The rows are grouped in 3 different ways at once. Each group adds its own fixed numbers to the row, and there is some noise. The rows also spread widely along 11 directions, which tell nothing about the answers.
Some rows, each with its group in each grouping after it:
[-0.73 -0.40 -0.03  0.72  0.76  1.60  2.87 -0.62 -0.28  0.79  1.07 -0.07
  0.85 -2.14  1.88  2.09  0.06 -0.37 -0.87 -1.46  1.19 -0.02 -2.86  0.52
  1.02  1.25 -2.26 -1.33 -1.04  0.14 -0.15  3.37 -1.26 -0.31  0.99 -0.37
  0.83 -0.07  1.18]  V K_99 K_702
[-2.61  0.72  0.08 -1.16  0.30  1.28 -0.93  1.12 -1.80 -0.80  0.96  2.05
  1.07  2.21 -2.04 -2.74  3.12 -1.22 -1.22  1.59  2.46 -1.12  1.05  0.12
 -0.07  1.31  1.36  0.26 -0.84  0.89 -0.49  0.53 -1.86 -0.86 -1.13  2.52
 -1.71 -0.48  1.11]  N K_234 K_285
[-1.14  0.50  0.68  1.08  0.15  1.53  0.90  1.41 -0.18  0.26  3.01 -0.27
 -1.65 -0.24 -1.36 -1.00 -0.49 -0.56  1.62  0.27 -0.69 -1.62 -1.43 -1.01
  0.39 -0.50 -2.15 -0.46  1.59  2.44  0.40  0.64 -0.43 -2.17 -1.64  0.89
 -0.76 -1.00 -0.40]  E K_993 K_586
[-1.83  0.80  1.69  0.59  0.61  1.56  0.57  0.92 -0.01  2.38  0.64  0.58
  0.25 -0.94  2.38  0.04  1.15 -1.51 -1.05 -1.87 -0.51 -0.55 -3.19 -2.14
  0.03  0.48 -3.14  0.81  0.51 -0.24 -1.53  1.68  1.64 -1.60  1.82 -1.28
  0.56 -0.30 -0.68]  E K_611 K_702
[-0.93 -0.58  0.99  1.25  0.76 -0.59 -2.27  1.43 -0.96 -0.67  1.27 -1.98
 -0.71  0.57  0.68  1.63 -1.22  1.76  1.47 -0.96  0.81 -0.19 -2.70 -1.37
 -0.21  1.10 -1.93  1.31 -0.36  2.52  0.31 -1.18  0.56 -0.90 -1.08 -1.62
 -0.69 -1.27 -0.46]  J K_275 K_285
[-1.57 -0.54  0.01  1.25 -0.59 -0.88 -1.02  1.91 -0.34  2.34  0.15 -1.96
 -0.97 -3.22 -0.50  0.53 -0.29 -1.54  1.15 -2.54 -1.72 -1.53 -4.29 -2.55
 -0.71  0.04 -3.30  0.24  0.72  0.92 -0.95  0.57  3.14 -2.50  1.67 -2.83
  2.29 -1.38 -3.11]  G K_275 K_586
[-1.73  0.86  1.33  0.94  1.00  3.32  0.79  1.42 -0.23  0.62  1.13  2.55
  0.42  0.71  0.22 -1.37  0.37  0.52 -0.65  1.58 -1.24 -0.66 -0.83 -0.29
  0.36  1.18 -0.32 -0.21  1.55  0.79 -0.53  0.97 -0.76 -0.58  0.06  2.15
 -1.35  0.82  1.40]  N K_99 K_285
[-1.72  0.08 -0.86 -0.81  0.26 -0.67 -1.47 -0.76 -1.68  1.42  0.02  0.38
  1.14 -2.43  0.41  1.43  1.65 -1.35 -0.99 -0.90  0.37 -0.60 -1.14 -0.09
  0.43  1.44  0.17 -0.76 -1.35  0.79 -1.10  0.88  0.16 -0.25  0.87 -0.69
  1.98  0.69 -0.19]  J K_993 K_586
[-0.75 -0.23  0.73  0.76  0.15  2.77  1.29  1.09  0.95  1.36  0.69  0.19
  1.10 -2.11  3.13  1.07 -0.20  1.49  0.10 -2.15 -1.73  0.49 -4.22 -0.93
 -0.11  1.02 -5.14  0.40  1.77 -1.06 -1.17  1.86  0.61 -1.59  0.86 -2.53
  1.21  0.32 -0.62]  G K_234 K_702
[ 3.87  0.98  1.18  1.63 -0.39  0.20 -0.44 -0.07 -0.01 -1.25  1.69 -0.45
  1.66 -1.49  0.84  0.32 -0.02  2.21  0.62 -0.42  1.86  1.13 -4.60 -1.08
 -3.34 -1.28 -0.80  2.22  1.38 -0.66  1.72  0.10  0.95 -1.09  0.14 -3.81
  0.21  0.11 -3.58]  V K_611 K_586
[ 0.05 -1.22 -0.39  3.17 -0.33 -1.45  2.90 -0.33  0.25  0.49 -0.61  1.01
  1.69 -0.46  2.38  0.23 -0.01 -0.03 -3.02 -1.73  0.82 -0.22 -1.07 -2.85
 -1.98  0.73 -0.30 -0.84 -0.81  0.12  2.14  3.00 -0.39  0.27  4.35 -0.86
  2.61 -1.49 -1.36]  T K_234 K_586
[-2.32 -0.07  1.20  1.42  0.84  0.97  0.12  0.95 -0.22  2.29 -1.61  2.40
  1.08 -1.15  4.02  0.93  0.16  0.29 -3.06 -1.35 -2.17 -0.48 -1.35 -2.28
  0.08  1.81 -1.07 -0.36  0.20 -0.10 -1.65  1.63  1.72  0.26  3.78 -0.95
  1.27  0.54 -0.09]  T K_275 K_702
[-0.82 -1.03 -0.36 -0.37  0.43  0.57 -0.02 -0.23 -1.05 -1.40  1.35  0.94
  1.11 -0.02  2.79  1.90  1.42  0.32  0.22 -0.96  1.41  1.14 -0.55  1.06
  0.06  1.00 -0.58 -1.00 -0.29 -0.09 -0.16  1.84 -1.29 -0.45 -1.38 -0.62
  0.41  1.19  0.02]  J K_993 K_586
[ 1.49  2.31  1.38  0.70  0.05 -0.40 -3.67  0.14  0.87 -0.78  1.53  1.61
  2.08  1.03  2.19  0.56  0.85  4.13 -0.24 -0.11 -0.02  0.55 -2.78 -1.32
 -1.88  2.07  0.40  3.21 -0.47  0.57 -0.53 -1.62  0.45  1.65  0.04 -1.75
  0.54  1.73 -1.47]  J K_99 K_702
[-2.34 -0.11 -0.40  0.00 -0.12  1.53  1.06  2.55 -0.41  0.42  0.19  0.84
 -0.18  0.15 -1.53 -3.17  0.12 -1.19 -0.71  0.96 -0.20 -1.93  1.85 -1.47
 -0.33  0.33 -1.57 -1.21  0.56  1.50 -0.18  1.01 -1.45 -1.39 -0.78  1.79
 -0.86 -2.60  0.14]  E K_99 K_702
[-1.48  1.18  0.64 -0.11 -0.39  0.63 -2.01  1.85 -1.37  2.14  2.05 -0.98
 -1.06 -1.95 -2.35 -0.52  1.56 -2.22  1.97 -0.78  0.13 -1.87 -3.58 -0.67
  0.24 -0.18 -1.73  1.05  0.85  0.83 -1.51 -0.04  1.37 -2.69 -1.53 -0.25
 -0.22 -0.55 -2.03]  E K_99 K_285
[-0.68 -1.38 -0.38 -0.98  0.74  1.96 -0.28  1.26 -3.34 -0.02 -1.11  0.41
  1.14 -4.04  1.35  0.49  0.71 -1.39  0.85  0.30  0.79  0.99 -1.05  1.24
 -1.05 -1.09 -1.53 -1.34  3.69 -1.92  0.06  1.52  0.36 -3.85 -1.36 -2.34
 -0.09 -0.15 -2.23]  T K_234 K_586
[-2.99 -1.19  2.04  2.01  0.88 -2.37  0.22  0.47 -0.91  1.16  0.70 -0.33
 -0.45  0.53  5.62  3.98  0.18 -0.03 -0.93 -4.29  0.10  0.40 -3.64 -2.10
  0.68  2.59 -2.73 -0.01 -0.94  0.71 -0.40  1.89  1.25  0.01  2.79 -2.04
  1.56  0.23 -0.57]  T K_234 K_586
[ 1.76  0.68 -0.01  0.63 -0.66  2.97  1.42 -0.56  0.83 -0.44  1.98  2.55
  1.48 -1.35  1.51  0.17  2.22  0.01  0.17  0.16  0.12  0.28 -3.05  0.67
 -0.86 -0.65 -0.47  0.18  1.70 -2.05 -0.18  2.58  0.35 -1.34 -0.12 -0.67
  0.99  2.62 -1.67]  E K_275 K_586
[-0.08 -2.03 -2.39  1.08 -1.04 -0.23  0.09  0.78  0.06 -1.82 -1.58  2.19
  1.91  0.64  0.35 -1.55 -0.38  1.75 -1.99  0.54  0.15 -0.44  4.04 -1.78
 -1.66  0.92  0.85 -1.47 -0.95  0.48  0.62  0.98 -1.91  0.65  1.37 -0.04
  0.79 -1.59 -0.51]  N K_275 K_702
[-1.43 -1.11 -1.78  1.32 -1.06 -0.81  1.38  0.79  0.04 -0.43  1.15  1.03
  0.10  0.43 -1.40 -0.91  0.84 -1.10 -0.51 -0.36  0.67 -1.45  0.77 -0.96
 -0.28  0.97  0.02 -1.75 -1.05  1.21  0.44  2.43 -1.46 -0.46  0.82  1.75
  1.23 -1.09 -0.42]  N K_99 K_586
[-0.48  1.10 -0.56 -1.88 -1.10 -1.47 -3.82  0.77 -1.84  0.57  1.60 -0.46
  0.78 -2.43 -1.42  0.93  2.45 -0.60  0.70 -1.35  1.62 -0.99 -3.12  0.23
 -0.37  1.77 -0.59  1.41 -1.40 -0.06 -2.06 -0.29  0.54 -0.83 -1.17 -1.58
  0.82  0.63 -2.08]  V K_99 K_586
[-1.13 -0.97  0.15  1.12 -0.87  2.19  0.75  2.17  1.02 -1.39  2.45  1.11
 -0.44  0.43  2.47  1.05 -0.71  2.14  1.12 -1.06 -0.98 -0.32 -2.16 -0.09
  0.29  1.45 -3.72 -0.14  1.84  0.03 -1.10  1.53 -0.86 -1.40 -1.92 -0.15
 -1.08  0.44 -0.32]  T K_275 K_586
[-0.18  1.08  0.54  0.78 -0.07  1.51  0.40  1.96 -0.37 -1.12  0.86  1.58
  0.48  1.57 -2.40 -4.25  1.73 -0.81 -0.50  2.00  1.49 -0.98  0.24 -1.01
 -2.58 -0.86  1.19  0.53  1.27  0.35  0.99  1.02 -0.84 -1.83 -0.71  1.78
 -1.03 -1.85 -1.99]  N K_99 K_702
[-1.58 -0.10  0.73  1.02  0.00 -0.27 -1.11  1.39 -1.13  1.49 -0.23  0.50
 -0.53 -1.03  0.39 -1.10  1.23 -2.10  0.11 -1.25 -1.10 -1.34 -0.04 -2.55
 -0.91 -0.72 -0.84 -0.12  1.00  0.75 -0.58  0.72  1.70 -1.68  0.84 -0.89
  0.89 -0.92 -2.90]  E K_993 K_702
[ 1.17 -0.75  0.89  1.81  2.18  2.87  3.50 -1.49 -0.40 -0.94  1.06  1.17
  1.25 -1.55  3.96  2.93 -1.02  1.71 -0.23  0.47  0.64  2.10 -2.55  1.38
  0.27  0.32 -0.81 -1.96  1.76 -0.24  1.77  3.15 -1.36 -0.48  1.01 -0.65
  0.53  1.80  1.35]  N K_99 K_586
[-2.96  0.60  3.44 -2.22  3.48  0.87 -2.01  0.13 -3.17  0.58 -0.99 -0.03
  1.65 -0.02  4.97  2.67  0.97  0.64 -2.35 -0.80  2.12  2.07 -1.93  0.05
  0.85  3.35 -1.27  0.73 -1.27  0.40 -1.13  0.23  0.22  0.09  1.11 -1.85
 -1.04  0.04  2.24]  N K_99 K_702
[ 1.69  0.84 -0.27  2.57 -0.72  1.97  2.62 -0.98  1.13  0.39  1.38  3.23
  1.37 -0.86  0.43 -1.69  1.54 -0.62 -1.35  0.55 -0.78 -0.54 -0.78 -1.13
 -1.52 -1.39  1.55 -0.82  1.40 -0.52  1.20  2.83 -0.25  0.00  1.87  0.75
  1.95  1.68 -1.80]  E K_993 K_586
[ 0.49 -1.24 -0.70  2.42 -0.67 -0.58 -1.08  0.88 -0.68 -0.20 -0.29  0.44
  0.27 -1.05  0.14  0.10 -0.59  0.82  0.10 -1.04 -0.91 -0.45  0.23 -2.14
 -1.64 -0.45 -0.08 -0.49  0.86  0.54  0.76  0.45  0.52 -0.82  1.32 -1.94
  1.33 -0.50 -2.78]  N K_993 K_285

New rows, each followed by its group in each grouping:
[-0.05  0.30  0.76 -1.85 -0.60  0.88 -3.80  2.29 -1.63 -0.64  1.57  0.54
  0.85 -1.62  1.75  1.24  1.34  1.36  2.15 -1.19 -0.10  0.86 -2.62  1.02
 -0.66  0.97 -2.38  1.52  2.09 -1.67 -2.17 -0.66  0.67 -1.97 -3.11 -2.83
 -0.91  1.74 -2.57]  V K_99 K_586
[-2.89 -0.33  0.23 -0.64  0.04 -2.15 -2.74  1.68 -1.93  1.79 -0.83  0.30
  0.78 -1.09  0.58  0.00  0.25 -0.44 -1.58 -1.72 -0.89 -1.25  0.11 -2.26
  0.09  2.42 -1.33  0.10 -1.04  1.56 -1.16 -0.68  0.81  0.18  2.00 -1.30
  0.97 -1.00 -0.19]  V K_234 K_586
[-2.47 -0.57  2.12 -0.01  2.55  1.04  1.10  0.24 -2.16  0.84  0.12 -0.47
 -0.04 -0.51  2.72  1.15 -0.50 -1.16 -0.97 -0.16  1.11  0.52 -1.10 -0.72
  0.74  0.51 -1.82 -1.17  0.31  1.56  0.55  1.26  0.06 -1.28  0.84 -0.85
 -0.83 -0.94  1.73]  E K_611 K_586
[-4.52 -0.51  1.01 -0.85  1.08  1.59  0.37  1.68 -1.67  0.97  0.06  2.80
  0.39  1.07  2.42 -0.39  2.34 -2.27 -1.18 -0.58 -0.79 -0.17 -0.01  0.01
  1.23  1.74 -1.21 -1.27  1.08 -0.40 -1.76  2.28  0.02 -1.50  0.51  1.41
 -0.22  1.14  1.14]  N K_234 K_586
[-1.42 -1.85 -2.38 -1.79 -1.67  2.38 -0.42  1.91 -1.11  0.12  0.90 -0.89
  0.59 -3.42 -0.35  1.41 -0.28  0.56  1.54 -1.53  0.13 -0.22 -1.29  1.28
  1.38  1.66 -4.86 -1.04  0.32 -1.20 -2.33  1.55 -1.66 -2.49 -2.46 -1.35
 -0.01 -0.74  0.18]  N K_99 K_285
[-1.36 -0.55 -1.40 -0.31 -1.04  1.45  0.40  0.96 -0.53 -1.09  2.38  2.06
  0.15  0.07  0.15 -0.20  3.13 -1.42  1.76 -0.93  1.21 -0.68 -0.89  1.76
  0.38  0.07 -1.25 -0.80  1.00 -1.26 -1.68  2.65 -1.29 -2.06 -2.85  0.53
 -0.07  1.30 -1.29]  V K_234 K_702
[-1.29 -0.73  3.21  1.82  2.86  0.27 -0.39  2.18 -1.92 -0.53  0.33 -2.26
 -1.87  0.09  1.50  0.11 -1.74 -0.30  2.07  0.23  0.32  0.69 -2.99 -1.54
 -1.51 -1.34 -1.40 -0.07  3.01  2.37  2.29 -0.51  2.23 -2.96 -0.84 -2.08
 -1.28 -1.93 -1.98]  G K_275 K_586
[-1.91 -0.27  0.40  2.44 -0.29 -0.10  1.30  1.21  0.81  0.32  1.03  3.31
  0.21  2.04  0.98 -1.81  2.24 -1.45 -0.79 -0.30 -1.21 -0.93  0.47 -1.50
 -1.21  0.41  1.63 -1.31  0.51  0.38  0.07  2.30 -0.04  0.46  1.29  2.14
  1.33  1.21 -1.57]  G K_99 K_586
[ 0.38  0.19 -0.07 -1.24 -0.85  2.41 -2.33  1.43 -0.41 -1.17  0.74  2.94
  1.70 -0.48  2.29 -0.21  1.85  2.02  1.12  0.26 -0.78  0.62  0.35  0.93
 -0.78  0.71 -1.13  0.50  2.18 -2.01 -1.99  0.15 -0.74 -0.91 -2.90 -1.15
 -0.62  2.25 -1.67]  E K_99 K_702
[ 0.94  2.42  2.07  1.31  1.40  2.19 -0.13  0.05  0.60 -0.04  1.39  2.44
  1.50  0.88 -0.01 -2.24  0.75  1.74 -1.14  2.64 -0.11 -0.14 -2.09 -1.17
 -2.20  0.21  1.16  1.25  1.59  1.17  1.08 -0.46  0.07  0.30  0.58  0.34
 -0.94  1.02 -0.15]  G K_611 K_586
[-2.16  0.00  1.50  1.86  2.27 -1.67  0.57 -1.36 -1.95  0.38  0.86  1.07
 -0.38  1.42  1.13  1.11  2.39 -2.96 -0.97 -0.10  2.60 -0.30 -1.55 -0.84
  0.12  0.33  2.65 -1.29 -1.35  1.78  0.97  2.18  0.72 -0.13  2.24  0.97
  0.90  0.75 -0.10]  N K_611 K_586
[-2.73  0.35  0.23 -0.32 -0.34 -0.31 -1.82  2.04 -1.59  0.89  2.35 -0.24
 -1.77 -0.97 -1.38  0.17  2.13 -2.56  1.96 -0.68  0.57 -1.92 -3.05 -0.36
  0.28  0.32 -1.62  0.26  1.04  0.81 -1.99  0.59  1.03 -3.13 -2.07  0.07
 -0.71 -0.34 -2.15]  T K_611 K_586
[-1.82  1.42  2.86  0.96  2.09  1.68  0.47 -0.27 -0.77  0.77  1.00  1.58
  0.36  0.70  2.98  0.57  2.17 -1.06 -1.38 -0.74  0.72  0.45 -2.86 -0.82
  0.08  0.72 -0.04  0.46  0.31  0.18 -0.52  2.09  1.10 -0.78  1.65 -0.01
 -0.14  0.90  0.13]  N K_993 K_702
[-2.23  0.53 -1.24  0.68 -1.02 -0.27 -2.09  1.61  0.77  2.24 -0.81  2.08
  1.22 -1.16 -0.26 -1.11 -0.34  1.60 -1.89 -0.81 -3.83 -2.50  0.24 -2.98
  0.28  2.93 -1.83  0.27 -0.36  1.41 -2.44 -0.45  0.59  0.71  3.05 -0.04
  2.08  0.04  0.05]  N K_234 K_702
[ 0.22  0.34 -1.33  0.25  0.71  0.67  0.70 -0.07 -1.58 -1.47  1.02 -0.04
  0.51 -0.94 -4.37 -1.98 -0.28 -0.12 -0.29  3.24  2.47 -1.39  0.96  0.29
 -0.83  0.26  1.82 -1.46 -0.47  2.96  2.19  0.42 -2.74 -0.72 -0.87  2.18
 -0.51 -2.03  0.88]  N K_99 K_586
[ 1.23  0.20  0.95  1.78  0.40  2.59  1.27 -0.37  0.87 -1.89  1.19  4.11
  1.77  1.72  3.00 -0.49  2.23  1.46 -0.39  1.26  0.07  1.36 -0.87  0.50
 -1.89 -0.46  2.09 -0.46  2.07 -1.32  0.84  1.93 -0.27  0.27 -0.16  0.22
  0.04  3.45 -1.49]  G K_275 K_586
[-1.23  1.57  3.32  3.29  2.43  0.63 -0.09  0.70 -0.75  1.36  0.70  2.73
 -0.61  0.87  2.64 -0.19  0.42 -0.60 -0.77  1.25 -1.57 -0.36 -2.44 -2.06
 -1.14 -0.33  1.99  0.30  2.91  1.37  0.84  0.42  2.21 -0.54  2.15  0.58
 -0.33  1.72 -1.26]  T K_611 K_586
[-1.96 -0.21  1.13  1.85  0.47 -0.77 -0.41  1.70 -0.19  1.08  1.62 -1.51
 -1.11 -0.37  1.37  1.08 -1.02 -0.01  1.70 -2.03 -1.22 -0.85 -4.14 -2.03
 -0.04  0.66 -3.40  0.67  1.42  2.02  0.06  0.41  1.58 -2.15  0.35 -1.28
  0.83 -0.98 -1.21]  J K_234 K_586
[ 0.19 -1.69 -1.15 -0.78 -1.19  1.37 -0.64  2.47 -1.82 -1.48 -1.49  0.43
  2.38 -1.52  0.01 -1.73 -0.16  1.38 -1.07  0.54  1.57  0.45  2.01 -0.56
 -2.42  0.26 -1.35 -0.32  0.90 -1.37  0.57  0.57 -2.14 -1.40 -1.37 -1.50
 -1.22 -2.48 -1.53]  T K_99 K_285
[ 1.18  0.08  0.34  3.11 -0.21  2.95  2.15  0.99  1.27  0.20  0.34  2.12
  1.03 -0.29  0.13 -2.16  0.40  0.66 -0.44  0.74 -1.10 -0.24 -1.94 -1.59
 -2.33 -1.36  0.18  0.07  2.45 -0.44  1.19  1.63  0.63 -0.99  1.35 -0.30
  0.42  0.52 -2.01]  G K_275 K_285
[-2.51 -0.92  0.82  3.36  1.53 -0.23  3.77  0.10  0.36  0.53  1.37  0.75
 -0.90  1.72  0.82 -0.36 -0.20 -1.26 -0.84 -0.29 -0.11 -1.09 -0.76 -1.54
  0.39  0.76 -0.13 -2.35 -0.22  3.14  2.03  2.62 -0.81  0.15  2.14  2.10
  1.16 -0.69  1.24]  G K_234 K_586
[-2.03  0.78 -0.14  1.44  0.30  0.48 -0.25  1.38  1.01 -0.67  1.39  2.30
  0.19  2.89 -0.49 -2.13 -0.19  2.13 -0.25  1.50 -1.40 -1.77  1.36 -1.45
  0.09  2.10 -0.02  0.34  0.17  3.38  0.01 -0.60 -1.60  0.79 -0.49  2.51
 -0.68 -0.55  1.64]  J K_234 K_702
[-2.38 -0.77  0.95  0.06  1.37  0.86 -0.15 -0.15 -0.81  1.82  0.57 -0.08
 -0.18 -2.19  5.00  4.49 -0.76  0.83  0.28 -2.67 -1.62  0.41 -2.48  0.02
  2.75  2.55 -3.72 -1.33 -0.16  0.70 -2.16  1.38  0.19 -0.07  0.89 -1.84
  1.36  1.42  1.39]  E K_99 K_702
[ 0.29  0.22 -3.34 -0.63 -2.62  2.56 -0.26  1.10  0.87  0.19 -0.42  2.92
  2.50 -2.79 -2.10 -2.57  1.06  1.21 -2.09  1.06 -0.82 -2.09  1.11 -0.47
 -1.11  1.19 -0.68 -0.26 -0.18 -1.09 -1.99  1.08 -1.68 -0.37  0.08  0.43
  0.82 -0.76 -0.73]  T K_275 K_702
[-1.69  1.95  3.24  0.37  2.92  2.11 -0.88 -0.91 -1.92  1.86  1.04  2.05
  0.38 -1.87  4.25  3.26  2.23 -0.80 -0.63 -0.03 -0.23  0.81 -5.60  1.13
  1.00  1.10  0.75  0.49  1.84 -0.43 -1.56  1.24  2.34 -0.93  1.17 -0.80
  0.08  4.07  0.05]  T K_275 K_586
[-0.68  0.96  1.87  0.30  0.24  0.43  0.47  1.58 -0.08  0.27  0.35  0.57
  1.61  1.46  0.24 -2.48  0.78 -0.08 -3.24 -0.27  1.74 -0.64 -1.57 -2.76
 -1.92  1.11 -0.77  1.68 -1.27  0.91  0.81  0.77  0.15 -0.17  1.98 -0.10
 -0.79 -2.34  0.00]  V K_275 K_586
